Every row belongs to one group in each of 4 separate groupings. Each group adds its own fixed numbers to the row, and there is some noise. The rows also spread widely along 15 directions, which tell nothing about the answers.
(in the rows, 128 means zero)
Known rows, each followed by its group in each grouping:
[ 98 114 107 151 160  95 137 137 113 130 117 145 125 158 121 128 114  94
 130 131 111 140 112 129  94 159 142 155] | Sori Norep fosem (1)
[ 99  77  89 105 119 177 149 125 153 128 144  94 113 109 142 174 147 123
 154 107  95 164 173 129 118 181 152 140] | tasef Mupoz laba (0)
[104 125 123 123 136 135 123 151 158 105 133 115 117 142  87 126  95 126
 140 124  84 146 135 129 151 143 162 122] | dokip gan nedan (2)
[144  98 130 101 170  94 147 166  98  79 202  94 127 114 163 125  41 142
 142 122 122 132 139 170 131  97 156  75] | tasef Mupoz laba (1)
[156 104 131  99 142 120 180 178 109  55 155 108 123 121 148 130 113 107
 130 136 155 131  78 137 186 121 174 124] | sab Norep pas (2)
[129 132  98 133 128 116 149 150 109 155 117 131 159 107 138 103 133 134
 103 137 116 130 106 126 114  95 118 115] | goz gan pas (0)
[145 139 127 131 113 129 140 160 142  98 120 137 139 147 110 105 145 104
 123 112  88 114 107 106 135 121 138 144] | dokip Norep fosem (0)
[123 107  83 102 152 120 116 139 124 152 100 129 148 161 117  77 123 123
 121 149 150 146 121 141 162 148 122  92] | goz gan ked (0)
[189 118 191  83 116 169 127 128 116 143 161  89 136  70 183 132  96 120
 102  75  90 108 133 109 174 103 109 112] | Sori Mupoz nedan (2)
[118 129  99 137 134 138 120 140 177  79 135 124 133 139 119 108 138 129
 155 106  89 124 126 132 133 146 145 136] | sab Norep ked (0)
[137 103  85 135 147 186 205 127 150  98 178 160 114 117 111 107 135 130
 114 143 154 129 119 197 142 152 156 143] | tasef Norep ked (1)
[109 102  88 144 110 161 175 164 155  79 141 109 122 126  91 132 131 130
 138 104  73 162 127 132 142 167 179 154] | tasef Norep laba (1)
[ 76 125  87 154 136 118 115 130 139 158 107 104 159 137  84 116  92 119
 149 159  94 147 130 129 163 110 144 110] | dokip gan pas (0)
[111  96 100  87 106 128 152 168 156  94 124 134  90 164 145 175 197 112
 162 117 125 150 115 101 121 183 161 140] | tasef Norep fosem (0)
[129 146 147 124 119 177 113  83 137 202 116 146 117  95 176 168 146 109
 112 129 122  97 141 105 109 128  88 157] | goz Mupoz fosem (0)
[145  68 153 115 144 105 165 160  56 122 158 139  93 136 149 171  82  68
 139 105 137 157 111 133 146 168 144 110] | sab Norep fosem (1)
[153 146 107 122 170 133 129 146 112 144 131  78 126 120 142 116 144 136
 110 176 138 114 143 117 110 120 124 122] | dokip Norep pas (0)
[154 135 170  92 158 172  92 142 104 105 133  91  74 159 124 140  68  84
 122 110 102 144 162 121 135 185 139 113] | tasef gan fosem (0)
[120 107 127 117 143 100 126 112 135 140 115 191 152 171 128  85  92  70
 125  99 120  95  97 138 151 133 133 133] | goz Norep fosem (0)
[152 133 108  92 114 174 183 103 101 173 199 172  86 153 132 160 149  97
 136 188 151 112 184 182  89 118 129 115] | tasef Norep laba (2)
[117 129 139 142 135 203 127 119 129 175 151  99  53  62 146 217 144 148
 122 111  94 157 166  99  76 191 122 153] | sab Norep nedan (0)
[130 144 117 138 118 167 138 164 141  72 157 111  96 125 132 144 148 125
 157 108 100 158 130 127 124 153 124 124] | tasef gan nedan (0)
[134 146 127 134 115  99  87 186  85 149 116 128  67 168  68 119 112 127
 121  92  26 188 163  82  50 182 132  93] | sab Norep ked (0)
[138 173 127 111 130 133 125 147 170 106 144 155  83 147 132 139 152 147
 137 172 153  97 106 132 133 117 147 124] | goz Norep fosem (0)
[112 140 106 150  84 149 111 122 168 129 129 193 143 155  96  93 129  96
 164  80  62 136 128 137 145 131 102 115] | dokip gan ked (0)
[109 180  78 184 126 121 103 134 162 154 131 189 101 112 102  68 136 189
 142 114 108 162 114 147 104 134  83  94] | tasef Mupoz ked (0)
[138 157 146 104 104 188 134  92 121 187 147 151  95 135 145 171 141  82
 114 138  94  98 162 119  83 127 120 148] | tasef Norep pas (0)
[153 195 125 133 139 145 129 170 140 105 129 151  73 111 117 102 130 169
  84 133 116 132 102 125  79 130 134 127] | goz gan pas (0)
[169  93 107  13 125 142 130 156 138 108 146  48 177 138 205 128 156 134
 120 130 112 106 163 117 131 108 144  98] | Sori gan laba (1)
[140 129 145 144 124 151 153 123 158 131 153 180 100  98 126 114 132 122
 120  82 106 114 100 130 148 146 130 148] | Sori Norep nedan (2)
[106 147  88 132 171 129 112 101 165 206  68 156 157  96 121  37 141 181
  55 147 145 109  94 128 126 132 108 149] | sab Mupoz ked (2)
[121 151 154 140 146 123  82 132 153 144 115  99 119 132  91  95  74 123
 117 138  91 117 118 117 185 113 146 122] | Sori Mupoz nedan (0)
[183 145 134 126 103 140 123 196 117 130 150 162  22 113 106 119 154 171
 134  79  98 187 132  99 125 195 118  71] | goz Norep laba (0)
[159  96 127 134 124 159 169 140 141  86 156 123  95 119 166 155 200  88
 171 108 135 125 138 116 138 177 119 155] | tasef Mupoz fosem (0)
[ 93 129 153 129 135  99 109 140 118 143 115 128 126 141 151 145 114  96
 125  98  80 110 109  86  99 117 125 145] | tasef gan nedan (0)
[100 149  66 163 125 163 110 119 177 125 135 131 153 118 130 109 150 141
 169 105  78 153 157 142  99 145  89 129] | dokip Mupoz nedan (0)
[182 121 124 104 119 166 146 157 139  86 144 161 140 130 113  45 111 120
 114  49  84 142 123 152 164 160 117 101] | goz gan nedan (2)

New rows, each followed by its group in each grouping:
[191 127 128 149 136 144 150 144 151  90 152 116 134 122 134  75 174  92
 157 125 123  95 131 122 184 126 112 130] | dokip Mupoz pas (0)
[178 154 137 133 132 147 115 121 146 127 131 166 144 143 144  60 129  87
 126  73  82  90 125 119 139 142  90 135] | dokip Norep pas (1)
[ 89 127 120 148 138 118 125 118  95 196 136 123 105 141 141 192 133 100
 151 172 126 129 144 107  97 126 117 132] | goz Norep nedan (0)
[ 98 102  84 106 121 134 102 149 141 152 133 131  87 164 109 163 143 122
 178 102  80 189 172 113 105 201 132  93] | dokip Norep nedan (0)
[160 126 165 105 129 128 125 144  88 115 183 130  98 109 181 168  66  97
 152  99 130 137 106 138 158 112 122  80] | Sori Norep pas (0)
[161 164 142 140 128 162 162 142 128  84 164  95 138 140 138 138 158  78
 134 190 127  77 136 133 125  72 129 166] | dokip Mupoz nedan (0)
[143 100 156 104 125 136 105 104 138 202 108 144 115 102 162 117 139 104
 103  75  96 108 133  86 140 155 108 140] | Sori Mupoz laba (0)
[137 145 109 105 130 163  99 104 181 109 188 137 126 122 142 132  97 150
 186 136 121 109 160 181 163 113 126  75] | sab Norep fosem (0)
[136 158  98  96 152 138  97 149 116 146 117 103 127 149 123  92 111 137
  84 135  92 150 153 133  63 138 120 116] | Sori Mupoz nedan (0)
[126  88 137  70 139 134 154 146 129 118 123 127 128 140 120 122  94 105
 101 120 126 127 114 135 166 147 171 124] | tasef gan fosem (2)
[107 112 126 124 169  87  99 153 144 114 113  48 129 162 146 148 154 102
 174 177 128 109 140  82 159 130 144 138] | dokip Mupoz nedan (0)
[150 171 113 182 104 135 132 170 115 116 171 118  81 116 117 144 171 142
 174 132  91 165 139 117 104 128  96 105] | Sori Norep nedan (0)
[122  62  98  96 161  51 138 181 128 111 121 118 119 155 131  94 154 145
 146  80  97 150 128  96 119 181 157  99] | tasef Norep ked (2)
[148 147 168 112  70 160  79 120 118 205 161 151  61 132 100 172  85 110
 158  92  31 152 203 106 120 145 112  73] | goz Mupoz laba (0)
[150 135 128 110 137 130 136 152 117 155 156  72 131 119 157 151 168 136
 133 174 109 104 165 105 103  97 114 116] | dokip gan nedan (1)
[156 125 159 144 130  62 112 183  72 184 104 123 100 153  79  87 115 107
  94 114  53 144 136  67 103 137 122 109] | dokip Mupoz ked (1)
[ 92 158 110 162  85 102 117 111 147 179 118 149 153 171  91 112 156  87
 162 164  58  92 153 110 117  75 122 144] | tasef Mupoz laba (0)
[125 153  79 164 148 186 131 123 112  93 133 117 127 146 147 129 137  95
 160 121 127 166 147 149  96 186  83 146] | tasef Norep fosem (0)
[122  80 146  95 148 140 135 137 164 112 101 102 102 134 133 159 142 108
 133 107 122 124 122  87 181 201 175 163] | goz Norep fosem (2)
[125 101 172 114 136 151 176 119 124 158 170 184  62 111 137 169 116  94
  92 115 137  92 105 134 118 133 160 157] | tasef Norep nedan (0)
[124  97 106 151 145  95 130 149 171 153 120 116  86 140  88 116 199 144
 162 148 109 119 146  88 151 175 153 124] | goz Norep ked (0)
[141  55 112 119 168  80 127 155 144 120 155  65 131 135 134 118 150 127
 198 150 147 119 146 111 225 141 145  75] | dokip Norep ked (0)
[123 127 135 123 128 135 106 121 115 160 124  87 152 145 125 136  98  98
 147 120  72 127 161 105 154 132 118 120] | goz Norep nedan (2)
[132 122 147 104 166  98  92 128 120 180  76 126 166 101 143  48  80 147
  44  65  78 113  98  91 113 129 113 130] | Sori gan ked (2)
[161 119 149 104  85 154 142 132 154 173 180 172  49  84 151 174 178 154
 148 103 105 128 156 116 115 144 115  93] | tasef Mupoz fosem (0)
[131  67 143  74 203 101 102  95 118 164 136  90 157 122 204 132  80 101
 124 128 170  84 128 133 168 129 130 108] | Sori Norep fosem (0)
[128 162 130 190 125 131 156 158 120  95 160 137  93 111 131 150 161 115
 159 151 124 122 114 114 106 109 114 150] | dokip gan laba (0)
[ 83 127 134 127  94 107 137 118 122 193  97 154 137 159 131 152 143  76
 118 147  91 102 115  89 116 103 136 173] | tasef Mupoz laba (1)
[ 86 157 121 155 120 117 129 126 107 187 142 136 119 137  99 173  80 114
 138 181  93 132 134 131 107  87 141 121] | dokip Norep pas (1)
[ 86 126 162 116 174  82 128 152  86 108 153 134  89 129 167 199  52 109
 134 148 153 133  95 127  99 107 150 122] | dokip gan ked (2)
[148 207  92 199 110 151 149 158 158  52 156 145 130 117 131 110 177 150
 162 140 106 118 107 139  88 103  99 150] | goz Norep fosem (0)
[135  90 113 131 147 137 168 127 114 105 154 155 115 120 161 129 132  84
 145 106 143 144 125 151 126 164 126 148] | Sori Mupoz laba (2)
[150  45 102  86 134 123 181 129  66 195 149 144 133 154  97 105 103  73
 119 151 141 157 171 166 170 154 148  87] | goz Mupoz laba (2)
[174 152 109  96 131 175 104 155 130 110  98  99 137 141 138  77 126 125
 103  82  87 150 131 106 138 177 109 117] | goz Norep pas (0)
[148 112 142  95 156 111 132 138 143 142 129 150 104 136 142 102 130 119
  90 125 127 103 112 125 120 142 148 137] | Sori Mupoz ked (1)
[133 141 130  69  89 146  88 131 162 165 100 136 122 161 151 148 147 120
 138 114  81 130 144  91 134 152 120 118] | goz Mupoz fosem (1)
[122 118 132 121 134 101 105 151 125 147 111 133 127 144 106 110  83 118
 121 102  74 148 128 110 134 147 132 112] | dokip Mupoz fosem (1)
[152 126 129  93 122 136 136 153 100 116 156 122 133 154 148 134 104  95
 138 128 125 129 123 140 149 113 128  96] | goz Norep nedan (0)
[145 141 117 153 155 149 152 150 132  91 152 132 126 136 121  95 122 111
 116 112  99 118 127 141 104 144 127 154] | dokip Norep nedan (1)
[146  82 107  99 177 162 170 136 113 172 150  92 131  77 134 111 101 167
  56 120 118 131 150 149 103 158 153 128] | goz Norep nedan (1)
[127  99  94 102 154 122 161 174 118  53 179  79 134 121 144 138  91 134
 156 134 126 153 130 166 139 116 169  86] | tasef gan pas (0)
[128 122 122 143 166 107 131 131 152 140 183 139  95  94 122 124 104 175
 154 114 101 120 155 147 114 138 137  96] | goz Norep nedan (2)
[151 125 135 139 151 123 150 157 111 157 158  91 128  89  89  97  74 159
  78 140  76 123 149 138 118  98 152 110] | goz Mupoz nedan (1)
[162 178 190 169 127 125 120 126 120 142 187 150  40 137 121 182 141  72
 175 169  95  81 170 106  92 105 120 134] | dokip Mupoz pas (0)
[117  89 110 162 183 121 141 130 107 127  91  86 171  94 147  92 102 101
 101 121 147 140  85 123 170 147 120 161] | Sori Mupoz fosem (0)
[103 202 105 171 160 132 117 156  86 107 133 125 100 152 142 152  99 123
 140 196 174 155  87 145 102 112 104 128] | goz Norep nedan (0)
[137  99 166 126 131 148 150 101 100 166 161 108 117 134 145 177 123  56
 138 152 116  82 153 116 146 112 132 148] | tasef Norep ked (0)
[192  91 136  96 138 163 164 119  75 223 130 142 124  85 168  90 166 107
  46  91 118 116 152 110  85 161  86 138] | Sori gan laba (1)
[122 128 109 108 151 116 142 148 166  91 178 105 157 120 125 110 107 156
 143 145  92  95 149 157 118  78 158 106] | dokip gan nedan (2)
[ 86 175  75 105 122 133  58 100 165 228  97 167 137 173  72  82 100 145
 123 149  63 138 177 139  90 127 114  80] | dokip gan pas (0)
[ 95  86 116 111 133 134 126 112 131 144 110 133 122 151 159 181 136  83
 170 107 124 148 135 106 145 195 130 145] | goz Norep fosem (2)
[159 151 139 138 106 183 133 152 146 102 145  93 100  83 120 150 148 156
 141  98  60 148 165 101 115 161 122 130] | goz gan fosem (2)
[164  96 162  77 150 165 139 114  88 183 147 116 134 126 123 103  44  96
  57 106  92 107 150 145 140 130 141 114] | tasef Norep ked (1)
[143 113 120 106 112 131 109 152  99 175 132  72 143 128 166 154 139 124
 161 119 100 156 149  88 166 134  86  84] | dokip Norep nedan (1)
[158 116 135  87 119 186 159 122 110 166 193 138  75 112 120 173  88 114
 114 140 105 146 171 171 116 146 158  98] | Sori Norep pas (1)
[ 95 117  70 143 156 128 112 151 148 140  80 131  97 131 125 103 159 151
 133 124 160 188  92 109 157 208 125 133] | Sori Norep laba (0)
[139 155 126 117 129 145 146 132 112 144 119 153 138 109 172 119 130 116
  72 122 125 104  99 118  72 105 109 167] | goz Mupoz laba (0)
[146 173 164 155 148 120 134 128  76 142 123 199 102 177 131 100  85  42
 101 162 166 100  78 139 135 108 102 159] | dokip Mupoz laba (1)
[ 76  91 104 191 151  59 123 118 163 116 142 114 167 129 153 142 141 109
 207 108  78 103 126 109 134 121 131 147] | Sori Norep ked (1)
[ 97 101 144 107 190  88 137 124 131  94 138 118 155 131 195 151  86  95
 141 158 189  79  75 134 172  89 145 143] | dokip gan ked (2)
[144  96 160  96 108 116 140 153 121 159 153 173  84 133 107 124 104 106
 122 109 125 125  94 126 200 125 156  88] | sab Norep nedan (0)
[ 88 146 100  93 115 132  79 136 108 144  74  66 185 160 193 147 117 105
 129 105  64 155 144  77  80 134  95 151] | tasef Mupoz laba (1)
[118 159  80 171 121 134 124 169 159 124 145 130  69 117  68 126 159 175
 170 140  75 181 161 127  98 166 138  92] | goz gan pas (0)
[137 166 101  99 156 168  94 104 119 178 109 129 137 132 181 106 121 138
  99 147 165 119 127 131 118 140  79 123] | goz Norep laba (0)
[131 123  84  82 158 161 110 139 120 159 131  88 140 142 138 111 105 147
 117 150 126 157 171 151 124 158 118  85] | goz gan nedan (1)
[124 119 142  89 129 127 102 144  92 149 105  91 130 155 154 159 121  86
 129 117  85 145 154  81 103 149 114 127] | dokip gan ked (2)
[128 136 142 158  92 144 149 121 107 184 155 129 150  64 177 165 116 135
 135 126 119 114 101 107 164  66  85 124] | dokip Norep laba (1)
[145 121 151  90 144 114 156 176  70  78 166 136  97 135 164 163  72 101
 119 116 132 146 111 141  96 127 150 114] | goz gan laba (2)
[ 89 130 118 120 120 117 127 135 149 156 126 106 136 135 121 143 145 129
 131 144  79 108 139 104 111 100 146 134] | tasef gan nedan (0)
[ 96  97 116 146 143 130 174 129 174 114 159 131 122  78 144 168 153 131
 147 139 132 100 107 130 137 112 166 154] | dokip gan pas (0)
[124 124 102 121 105 156 144 126 183 159 114 130 153 140  66  69 146 141
  90 120  46 102 146 123 134 128 161 149] | tasef Norep ked (1)
[153 175 129 127  93 176 110 135 158 187 100 171  72 124  92 109 180 140
  98 133 100 141 137  99 112 161 104 134] | dokip Mupoz fosem (0)
[ 65  91 132 100 165 133 117 129  97 150 134 107 110 126 131 172   4 114
 112 126 135 177 108 155 159 141 164 104] | tasef Mupoz nedan (0)
[158 141 154 107 151 133 106 152 111 125 140  61 109 125 170 147 134 122
 126 139 119 116 134  93 132 125 124 121] | Sori Norep nedan (0)
[140 119 139 106 123 126 112 132 116 162 145  88 135 116 139 145 115 126
 132 137  92 112 148 107 142 102 132 101] | sab Norep ked (0)
[132 140 123 116 125 170 155 142 118 147 155 117 111 119 119 134  99 138
 105 149 123 137 124 148 145 120 139 119] | tasef Norep nedan (1)
[129  93  82 122 164 105 126 137 138 124 144  81 184 111 157  69 122 147
 148 108 106 126 147 143 148 116 108  91] | tasef Mupoz nedan (0)
[ 88 137  99 153 126 138 114 131 141 110 118 115 145 137 140 161 115 111
 179 142 133 152 100 123 170 130 115 129] | dokip Norep fosem (0)
[151 130 158  98 129 116 132 156 102 168 142 158  78 160 127 135 111 105
 115 143 140 123 110 118 155 134 138 104] | goz Norep nedan (1)
[ 87 109 101 168 142 123 132 135 151 139 107 109 132 116 113 124 169 119
 149 131 105 133 120 101 142 152 130 154] | sab gan nedan (0)
[133 172 122 203 146 100 112 209  90  92 125  92  76 116  59 103  93 164
 118 118  55 202 125  98  75 149 127 112] | dokip Mupoz ked (0)
[ 82 119 130 154 137 100 129 104 164 151 139 184 128 108 171 145 125 118
 153 106 141  94  68 126 152 103 122 146] | Sori Norep nedan (0)
[143 119 103 145 151 132 161 125 171 143 200 111 117 104 105 121 181 152
 158 187 111  73 191 155 108  88 144 109] | dokip gan nedan (0)
[212 169 172 134 138 169 120 127  84 138 163  81 115 141  75  88  78  88
 113 163  86 110 184 142 165 117 120 102] | Sori Norep fosem (2)
[ 93 145  55 131 158 139 101 110 160 159  76 125 187 147 136  77 155 134
 128 165 148 125 120 135 132 134  92 131] | dokip gan fosem (0)
[104 142 128  94 123 130 127 119 169 116 143 161 114 154 151 152 120 106
 137 125 103  89 116 128 108 112 162 142] | tasef Norep pas (0)
[128  90  99  72 147 107 153 168 143  94 138 151 117 160 110 105  95 123
 112 111 115 136 109 152 129 149 197 103] | goz Norep pas (0)
[159 115 155 103 167 133 131 166 105  74 176  94  69 122 180 180 119 114
 151 126 145 131 143 123 111 155 136 107] | goz gan ked (0)
[115  66 116  84 131 144 175 128 128 168 171 174  77 106 164 174 138 122
 132 119 170 145 118 157 138 153 142 105] | tasef Mupoz nedan (0)
[134 133  95 110 156 169 143 145 156  86 135 143 118 135 188 127 167 125
 132 115 167 134  98 134 124 174 109 153] | dokip Norep nedan (1)
[146 148 150 144 149 121 117 142 116 130 137 143 100  96 151 117  92 136
 140 109 136 137  99 120 168 137 103  98] | goz gan pas (2)
[185 111 142 116 122 103 162 172 128 132 164 151  71 169  92 105 191  97
 120 110  58 106 165 103  74 163 158 134] | Sori Norep nedan (1)
[120 136 126 137 150 115 101 135  98 153 110  82 135 132 133 127 112  95
 124 129  78 134 145  95 102 132 120 131] | Sori gan pas (0)
[ 85 114  93 102 174 110  83 165 148  58 132  61 120 165 132 150  70 138
 169 123  97 175 138 133 126 169 174 103] | Sori Norep ked (0)
[123 145 112 153 151 106 108 145 133  81 108 120 155 146 144  97 111 117
 158  95  95 132 111 112 136 149 109 136] | goz Norep fosem (2)
[120 115  79 134 117 173 155 134 158 125 157 167 115 112 125 109 135 142
 157 119 157 172 106 177 189 147 112  96] | tasef Mupoz nedan (0)
[156 162 116 105 175 115 128 161 139  94 135 121  96 147 170  93 183 142
 118 169 176  91 116 118 101 128 123 134] | tasef gan laba (0)
[108 134  82 148  99 181 145 150 176 122 117 111 112  91 107 152 179 167
 136 132 111 174 110 115 149 164 144 144] | Sori Norep fosem (0)
[ 90 121 134  65 150 119 100 123 150 117 127 139 122 145 180 162  61 123
 139 123 145 120 109 134 144 130 155 123] | goz Mupoz laba (2)
[113  87  69 179 144 171 167  98 142 141 146  95 179 111 107  92 133 106
 165 150 132 130 150 164 204 137 122 136] | tasef Norep laba (0)
[134 195 160 171 163  99  75 142 129 114 141 109  92 150  91  92  53 127
 145 178 127 105 106 129 191  93 139 103] | Sori Norep laba (0)
[111 133  86 122 142 149 124 120 161 131 115 116 165 144 116  98 136 118
 116 152 100 114 144 141 112 117 133 145] | dokip Mupoz ked (0)
[102 118 107 138 119  65 121 161 154 152 123 135 121 141 131 133 175 146
 168 136 108 117 107  87 144 113 133 108] | goz Norep nedan (0)
[129  99 111  89 147 185 158 117 124 133 134  78 158 120 125 151 102 106
 101 148 111 128 164 144 128 148 155 151] | dokip Norep fosem (2)
[146 129  84 145 211  60 165 176 116  96 167 181  93  92 156  72 119 208
 114 133 199 142  77 175  82 141 122  87] | goz Norep fosem (2)
[137  93 117 132 148 134 156 119 114 138 182  93 146 118 133 143 115  99
 145 140  88  95 185 140 106 110 143 128] | dokip Norep laba (0)
